The first 11 rows are patterns. Each new row is the sum of 3 different patterns, raised or lowered, with some noise. Before adding, each is slid sideways (what falls off one end comes back at the other) and multiplied by a number that may be negative. Names go in the order of the patterns.
Some rows, each with the names of its patterns after it:
[-.11,-.05,.04,.09,.32,-.05,.27,-.12,.04,.04,.06,-.02,-.10,.11,.08,-.17,.09,-.14,-.07,-.05,.11,.25,-.14,.18,.16,-.04,.13,.07,.32,.05,.04,.29,.04,-.01,.00,-.04,.08,.09,.00]	j320
[-.02,-.01,.05,-.06,-.22,-.11,.00,-.04,-.05,.06,-.01,.03,.03,-.02,.01,.00,.07,.03,-.21,.11,.02,-.08,.12,.05,-.07,-.12,-.02,-.01,-.03,.02,-.25,.00,.16,-.22,-.01,.12,.00,-.01,-.11]	j39
[.00,-.02,-.05,.02,.08,-.04,-.05,-.12,-.03,-.03,-.08,.03,.07,-.04,.10,-.05,.07,.01,.01,.07,-.04,-.09,-.03,-.01,.05,.01,-.04,-.25,.06,-.03,.00,-.04,.09,.21,.07,.22,-.02,.01,-.05]	j528
[-.02,.06,-.19,-.07,-.23,.02,-.07,-.03,.14,.13,-.01,.02,-.23,-.01,-.04,-.04,.01,.04,.01,-.15,-.06,-.06,.05,-.08,-.07,.01,.09,.23,.03,.06,-.01,-.10,-.28,.04,.06,.04,.04,-.04,-.15]	j437
[.05,-.05,-.01,.32,-.03,.00,-.02,-.06,-.04,-.19,-.32,.05,-.04,.05,.17,-.10,-.08,.16,.13,.04,-.08,-.02,.04,.05,-.02,.02,.14,.00,-.01,.19,.01,.00,.04,.13,-.04,.18,-.02,-.06,.03]	j339
[-.01,.32,.01,-.14,.07,.16,.00,.00,.11,-.07,.18,.00,.00,-.03,.05,-.01,.00,-.09,-.09,.22,.27,.07,-.08,.01,.02,.11,-.02,-.12,-.04,-.21,.25,.00,.01,.03,.15,.14,-.05,-.14,.06]	j601
[.00,-.16,-.21,-.10,.01,-.13,-.10,-.32,-.20,.08,-.08,-.11,.05,-.22,.04,-.24,.07,-.06,.20,.10,-.02,.00,.12,.01,.03,-.01,-.09,.13,.19,.01,.00,-.12,-.01,.00,.19,-.12,.02,.09,.06]	j615
[.04,-.11,.30,-.04,-.05,-.07,-.06,-.06,-.11,.23,-.19,-.14,.02,-.13,.11,-.04,-.03,.08,-.16,-.32,.06,.12,-.01,-.13,.05,-.14,-.07,-.12,.00,.02,.05,.03,.03,.09,.11,.14,.06,-.04,.04]	j392
[.05,.01,.02,.01,-.11,.22,-.32,.10,-.04,-.01,.22,.05,.04,-.04,-.09,.03,.08,-.24,-.09,.00,-.04,-.06,.07,.08,-.03,.05,-.05,-.04,.04,-.09,-.24,-.05,.15,.02,.22,-.05,.25,.03,-.10]	j175
[-.11,.03,.07,.04,.02,-.21,-.10,-.06,-.06,-.04,-.03,.07,-.05,-.13,.11,.00,-.04,.04,.28,.02,-.27,-.01,-.09,.02,-.01,-.06,.11,.05,-.03,.17,-.19,-.12,-.03,-.05,-.03,.06,-.06,-.06,-.03]	j369
[.14,-.01,-.10,-.10,.02,-.05,-.12,.16,.01,.13,-.03,-.02,.03,.10,-.05,-.03,.03,-.16,-.17,.10,.04,-.22,-.03,.06,.07,.08,.14,.16,.04,-.15,.01,-.13,-.14,-.04,.32,.00,-.03,-.06,-.09]	j703

New rows. What belongs after each?
[.11,.08,-.08,.24,-.17,-.10,.27,.04,-.07,-.25,-.05,-.16,-.25,.05,.23,.06,.08,.07,-.01,-.27,.11,.11,.14,.06,-.35,.17,-.02,.22,.04,.27,.15,-.22,.11,-.17,.04,.20,-.05,.14,.19]	j320 j369 j703
[.15,.16,.02,.10,-.12,-.15,.09,.25,.23,.15,.07,.00,.23,.22,.29,-.22,.05,.25,.16,.20,-.04,.38,.34,-.04,.19,-.20,.16,.28,-.01,.11,-.07,.23,.00,.26,.19,.14,.16,.22,.04]	j601 j175 j703
[.15,-.03,.14,.09,.31,.29,.11,.46,.14,.26,-.02,.27,.24,-.06,-.05,.17,.04,.32,-.03,.02,.06,-.13,.22,.14,.20,.26,.18,.18,.13,.07,.18,-.06,-.03,.02,-.05,.18,.28,.31,-.21]	j528 j437 j601
[.00,.07,.11,.01,.09,-.14,-.02,.08,.09,.09,.33,.10,.33,.06,-.11,.14,.16,.16,.14,.10,.09,-.13,.02,.13,.10,.32,.14,.14,.21,.01,.18,.27,-.10,.15,.09,.05,.00,.01,.36]	j320 j437 j175
[-.44,-.31,-.03,-.18,.04,-.25,-.01,-.16,-.49,-.40,-.27,-.13,-.18,-.34,-.16,-.45,-.02,-.24,-.03,-.03,-.15,-.31,-.27,-.46,-.27,-.09,-.35,-.27,-.16,-.49,-.17,-.14,-.25,-.38,-.18,-.27,-.29,-.15,-.46]	j601 j175 j369
[-.19,-.09,.15,.00,.01,.04,.15,-.03,.03,.14,-.12,.00,-.16,-.12,-.23,-.34,.02,-.22,-.04,.08,-.25,-.02,.06,.11,.01,.01,.10,-.23,.23,.12,.07,.21,-.14,-.04,.04,-.19,.13,.22,-.04]	j528 j392 j369
[.15,.13,.32,.12,.06,.03,.14,-.01,-.10,.33,.05,.30,.18,.07,.09,.14,.17,.11,.10,.03,.18,.23,.10,.18,.23,.16,.21,-.13,.03,-.05,-.07,.39,.07,.27,.21,.39,-.05,.03,.13]	j528 j601 j369
[-.21,-.04,-.24,.13,-.19,.05,.00,.08,-.17,-.05,-.10,-.19,.11,.11,-.26,-.24,.01,-.03,-.16,-.07,-.13,-.46,-.14,-.04,.11,-.12,-.02,.09,-.23,-.28,-.01,-.23,-.02,-.03,-.20,-.11,-.02,.03,.20]	j615 j392 j703
[-.05,-.13,.00,.08,.07,-.14,.01,-.21,-.61,-.02,-.28,.23,.11,-.02,-.21,.07,.17,.01,.00,-.08,-.06,.15,-.04,.27,-.13,-.10,.02,-.31,-.38,-.12,-.19,-.12,-.46,-.10,-.20,-.36,-.04,-.14,-.26]	j320 j437 j615
[-.26,-.06,-.22,.07,-.49,-.20,-.16,-.14,-.27,-.42,-.55,-.37,-.36,-.24,-.10,-.70,-.29,-.10,-.07,.01,-.03,-.08,-.13,-.52,-.22,-.36,-.28,-.25,.13,-.08,-.36,-.33,-.34,.06,-.33,-.23,-.32,-.17,-.07]	j437 j339 j703
[.04,.23,.18,.06,.23,-.03,.13,.12,.25,.29,-.01,.14,.22,.41,.18,.33,.17,.18,-.02,-.04,.00,-.11,.19,.36,.23,.12,.12,.16,.20,-.03,.11,.21,.29,.25,.08,.45,.15,.15,.19]	j528 j175 j703
[.26,.12,.16,.23,.45,.07,.04,.26,.36,.31,.17,.19,.12,.32,.44,.31,.14,.28,.22,.15,.11,.10,.53,.28,.24,.04,.09,-.03,.23,.29,.05,.16,-.04,.41,.15,.01,.15,.30,.19]	j601 j615 j369
[.18,.05,.06,.25,.18,.10,.09,.04,.19,.09,-.22,.15,.10,.20,.49,.04,.01,.30,.27,.16,.05,.20,.12,.26,-.06,.18,.22,.17,.09,.35,.22,.12,.43,.41,.14,.21,.12,.07,.20]	j528 j339 j601
[.41,.08,.28,.29,.25,.33,.29,.04,-.07,.29,.41,-.15,.45,.08,.10,.46,.28,.52,-.05,.16,.15,.27,.09,.11,.24,.34,.15,.20,-.04,.13,.33,.12,.03,.23,.08,-.08,.43,.03,.19]	j39 j601 j175
[-.17,-.32,.10,-.07,-.10,-.11,-.20,-.12,.01,-.06,-.11,-.28,-.10,-.19,-.14,-.16,.04,-.07,-.15,-.12,-.23,-.29,-.24,-.28,-.13,-.18,-.51,-.25,-.06,-.42,-.23,.00,-.28,-.07,-.29,-.15,-.30,-.20,-.13]	j39 j615 j369
[-.01,.38,.47,.19,-.15,.12,-.09,.16,-.26,-.20,.10,-.12,.17,.13,.31,.15,-.13,.41,-.09,.06,.23,-.12,.11,.21,.11,.38,.09,.05,.33,.08,-.07,.18,.10,.20,-.01,.16,.05,.12,.03]	j437 j601 j175
[.41,.35,-.21,.11,.05,.17,.14,.24,.30,.06,.13,.27,.00,.10,.13,-.05,.15,.39,.15,.33,.12,.37,.26,.02,.33,.23,.00,.20,.09,.28,-.18,.25,.21,.13,.29,.13,.23,.24,.00]	j39 j175 j369
[.21,.25,-.10,-.14,.17,.03,.28,.10,.08,.13,.35,.22,.06,.34,.23,-.01,.40,.23,.23,.03,-.10,.15,-.05,.15,.36,.03,.20,.04,.10,-.09,-.11,.12,.22,.20,.10,.04,.12,.35,.15]	j320 j39 j703
[.30,.20,.11,.30,.32,.36,.20,.22,.27,.12,.00,.13,.24,.22,.18,.17,.20,.21,.24,.18,.25,.08,.16,.18,.19,.30,.24,.25,.12,.14,.20,.23,.20,.29,.31,.23,-.05,.26,.08]	j437 j175 j703
[.05,-.01,-.14,.13,.06,.16,.01,-.09,-.14,.01,-.03,-.06,-.07,-.33,-.22,.18,.10,-.20,.07,-.06,.05,-.18,.20,.12,.18,-.01,.00,-.14,-.03,.02,.21,-.02,-.15,.06,.02,.12,.08,-.06,-.06]	j437 j615 j703
[-.06,.21,.05,-.11,-.08,.15,.05,.00,-.11,-.21,-.19,-.09,-.18,.03,.35,-.14,-.18,-.07,-.11,-.07,.08,-.09,-.15,.05,.17,.23,-.17,-.10,-.02,-.22,-.27,-.13,.01,.14,.05,.06,.02,-.23,-.10]	j437 j339 j703
[-.15,.13,.23,.16,.01,.08,.20,.31,.04,.18,.00,.18,.09,.04,.26,.15,.30,.61,.06,.39,.26,.43,.21,.19,.47,.14,.14,.30,-.14,.28,.21,.12,.21,.10,.17,.30,.49,.15,.41]	j320 j601 j175
[.18,-.09,-.03,.11,-.16,-.32,-.17,.12,-.16,.14,.09,-.02,-.20,.12,-.05,-.21,-.06,-.43,-.10,-.34,-.08,.01,-.13,-.05,-.13,-.29,-.04,-.24,.26,-.16,-.06,.04,-.41,-.04,.07,.05,.02,-.20,.00]	j392 j175 j703
